The groups are shells around one centre, one inside the other: the same stretched ball of 5 dimensions in 8 sizes.
In the rows, zero is written as 128.
Some rows, each with its group after it:
[105 144 121 139 134  77 179 154 179 224 131 127 134 179 153  58 114 159]  Naku
[121 148 105 145  86 134 120 151 117 152 130  98 125 130  36  93 138  94]  Naku
[136 144  92 144 112 129 156 182 154 161 166 125 146 152  81 120 137  94]  pupi
[112 144 104 135  93 101 146 187 146 165 138 100 143 165  60  91 108 106]  div
[ 99 141 111 134 127 117 139 132 153 189 123 136 120 164 125  56 129 138]  gifot
[143 145 100 132 129 123 144 134 183 178 162 112 149 136 115  71 142 136]  bef
[107 145 115 134 109  97 144 150 156 189 125 105 133 160  97  59 116 137]  div
[123 143 108 145 140 112 170 145 172 206 149 142 133 161 147  81 140 139]  rizir
[153 139  74 125 119 143 139 184 184 133 192 121 169 148  79 116 135  92]  rizir
[122 148 115 157 125 124 157 128 140 202 134 132 116 139 117  85 155 129]  pupi
[120 142 104 135 127 125 141 136 163 181 143 129 133 150 117  70 138 131]  pupi
[144 144  88 139 103 135 143 182 154 145 172 110 153 141  58 120 136  87]  Sipan
[ 93 143 115 145 112  98 162 170 139 196 120 132 121 179 107  82 115 123]  zomu
[126 138  87 122 123 140 126 153 171 148 159 129 147 154  97  80 132 113]  Naku
[103 150 124 149  95  95 148 151 127 196 111  97 119 150  75  70 122 127]  div
[128 138  88 125 132 133 141 157 181 160 165 137 149 160 117  84 132 119]  div
[149 152 104 156 101 134 145 149 135 169 157  99 136 115  58 112 157  99]  div
[148 152 104 155  99 123 155 165 140 172 159  97 141 124  59 116 147  99]  bef
[136 153 114 162 108 144 135 114 118 183 135 112 112 107  75  93 171 111]  bef
[145 139  79 119 116 127 140 186 191 139 184 111 172 156  82 100 121 104]  rizir
[116 143 105 151 130 120 169 162 151 193 147 149 127 166 125 102 139 117]  rizir
[115 149 110 149  87 119 137 164 119 166 128 100 125 141  46  96 130  99]  zomu
[108 142 103 132 100 122 124 155 139 158 129 110 131 154  67  74 122 111]  gifot
[108 148 118 147 104 125 128 124 122 183 114 112 111 136  80  67 142 123]  Naku
[142 146  93 146 108 150 133 152 139 150 161 119 136 127  65 112 155  91]  Sipan
[103 141 106 137 116  97 164 184 159 186 138 129 137 183 108  87 109 121]  pupi
[125 147 111 150 122 105 171 159 159 200 147 124 134 155 116  92 135 127]  pupi
[144 144  87 143 102 132 153 196 152 147 175 114 154 148  57 133 134  81]  bef
[100 145 113 157 110 109 169 178 124 194 127 139 116 172  97 108 128 105]  gifot
[127 142  93 129 105 127 131 168 158 149 155 109 148 150  69  90 125 104]  Sipan
[ 92 145 120 149 115 105 155 148 132 203 112 134 111 168 112  73 127 130]  zomu
[134 140  92 135 139 116 173 176 190 182 175 142 154 170 136 102 131 122]  gifot
[113 155 130 158  91 105 140 128 113 199 107  89 110 126  64  69 140 127]  Naku
[132 145 104 142 133 131 147 128 164 187 151 131 132 139 124  78 152 132]  zomu
[123 153 123 153 102 100 153 140 138 201 126  93 125 133  83  75 136 132]  zomu
[119 147 107 149  98 112 155 180 134 174 141 111 133 154  67 108 126 100]  Sipan
[149 145  92 146 129 161 134 127 153 161 168 135 134 120 100 102 171 106]  gifot
[125 152 113 157  93 120 145 153 120 178 132 100 123 130  55 100 143 103]  Sipan
[147 146  89 139  98 122 153 196 160 149 175  99 161 145  53 124 128  88]  bef
[157 145  86 136 122 151 134 146 170 149 180 117 153 123  85 103 156 104]  rizir

New rows. What belongs after each?
[106 141 105 131 116 101 152 171 164 181 137 122 139 176 106  75 111 127]  Sipan
[143 147  99 150 119 131 156 155 154 176 163 122 139 135  93 109 151 108]  pupi
[100 152 129 160  87  93 157 160 109 202 105  98 111 150  64  86 124 117]  Naku
[120 136  83 118 109 116 142 204 177 140 166 120 163 181  78  99 102  99]  Naku
[115 141 106 139 138 117 160 144 169 196 145 145 131 165 143  76 136 137]  zomu
[140 144  83 148 101 154 139 186 133 134 171 127 142 140  47 140 147  67]  gifot
[134 138  87 124 131 122 151 172 191 162 174 129 160 164 116  90 125 120]  zomu
[149 145  87 139 100 137 139 180 154 140 174 103 156 135  50 120 138  86]  pupi
[106 147 118 140  99  85 156 171 147 193 124  98 134 164  83  73 108 129]  div
[110 142 100 147 113 121 160 184 140 173 145 141 130 172  94 112 128  99]  rizir
[ 96 138 108 132 131 109 152 152 163 191 130 146 127 181 136  65 120 137]  bef
[149 145  87 139 113 158 125 144 151 142 170 118 144 121  69 106 158  95]  div
[129 139  84 119  98 120 133 199 170 133 166 102 165 164  54 100 107  94]  Naku
[142 139  77 133 115 145 143 191 165 135 183 132 157 155  74 127 135  82]  rizir
[123 145 105 127 101 100 138 165 166 169 143  87 151 151  73  69 112 126]  Naku
[112 145 106 144  96 108 151 182 136 171 136 110 134 161  66  99 119 103]  Sipan
[105 151 123 157  86  89 163 177 118 196 116  96 121 156  60  95 118 111]  gifot
[120 137  96 122 141 102 165 170 201 186 162 138 156 182 148  73 114 141]  Naku
[130 156 119 167  87 131 138 134 100 180 124  94 111 109  42 102 159 100]  Naku
[141 139  80 135 129 141 155 184 175 151 184 144 155 160 103 122 139  94]  Naku
[104 146 107 153  90 130 135 166 105 163 122 120 114 150  50 106 134  88]  gifot
[132 142  93 125 107 121 133 168 169 151 158 102 155 149  72  84 121 111]  zomu
[119 150 112 153  84 108 150 178 121 173 132  94 130 144  43 106 126  97]  rizir
[151 150  94 138  88 137 122 159 144 139 162  79 151 114  28 102 141  92]  Naku
[142 143  86 140 119 158 131 151 150 145 168 132 140 133  80 110 156  93]  div
[107 145 116 134 105  72 168 184 167 198 132  98 145 177  97  71  97 136]  gifot
[123 144  98 145 104 114 160 193 147 167 154 119 142 163  75 116 124  96]  zomu
[110 149 117 159 106 115 157 154 121 194 125 123 114 149  86  97 140 112]  Sipan
[112 142 109 130 125 110 142 138 168 187 135 122 134 159 121  56 126 142]  rizir
[131 141  90 121 109 122 130 171 174 146 161 104 158 153  74  82 118 111]  rizir
[100 140 106 136 122  98 166 181 162 189 138 137 136 188 120  85 110 125]  zomu
[152 144  80 132  92 145 124 185 153 120 179  94 162 130  28 122 135  75]  bef
[107 136  98 122 132  89 171 193 194 186 155 136 155 199 137  78  98 134]  gifot
[144 149 101 146 107 140 132 138 144 163 154 104 136 118  69  95 154 107]  Sipan
[114 136  89 127 124 119 153 187 173 161 159 141 149 183 110  96 115 109]  div
[100 139 104 125 120 109 140 158 164 176 132 128 135 176 111  63 112 131]  Naku
[122 149 119 151 126 128 141 102 141 202 126 123 112 126 118  62 159 141]  Naku
[116 148 122 142 117  87 163 144 163 210 129 103 133 153 115  61 123 149]  div
[127 146 113 142 128  94 172 153 177 207 148 116 142 156 129  75 129 144]  rizir
[107 139 108 127 137  86 171 167 193 203 144 133 146 188 152  61 107 151]  Naku
[120 144  97 155 112 144 150 169 124 164 148 144 122 152  81 124 149  86]  gifot
[117 140 101 134 135 110 164 163 179 189 153 140 142 174 136  81 125 132]  pupi
[150 142  83 139 123 153 140 160 164 147 180 131 150 136  87 116 153  94]  div
[117 146 105 152 107 135 140 151 124 171 135 127 119 143  76 101 145 101]  Sipan
[115 151 125 151 111  92 162 141 145 212 122 104 124 146 104  69 130 141]  pupi
[ 87 138 109 133 116  88 165 190 158 190 127 136 133 201 116  79  97 126]  gifot
[150 146  95 136 119 126 146 152 176 167 171 106 155 133  92  92 142 119]  zomu
[103 142 110 140 123 126 135 129 142 185 124 137 116 155 114  65 138 130]  Naku
[ 93 144 121 148 117  87 173 169 145 212 119 131 121 182 121  79 114 133]  div
[135 151 115 149 113  95 170 159 162 202 148  99 142 142  99  88 132 132]  Naku
[125 141 102 134 140 112 163 150 185 193 157 137 143 163 144  76 133 140]  div
[104 143 105 145 106 116 150 175 133 174 132 129 125 168  84  98 123 104]  pupi
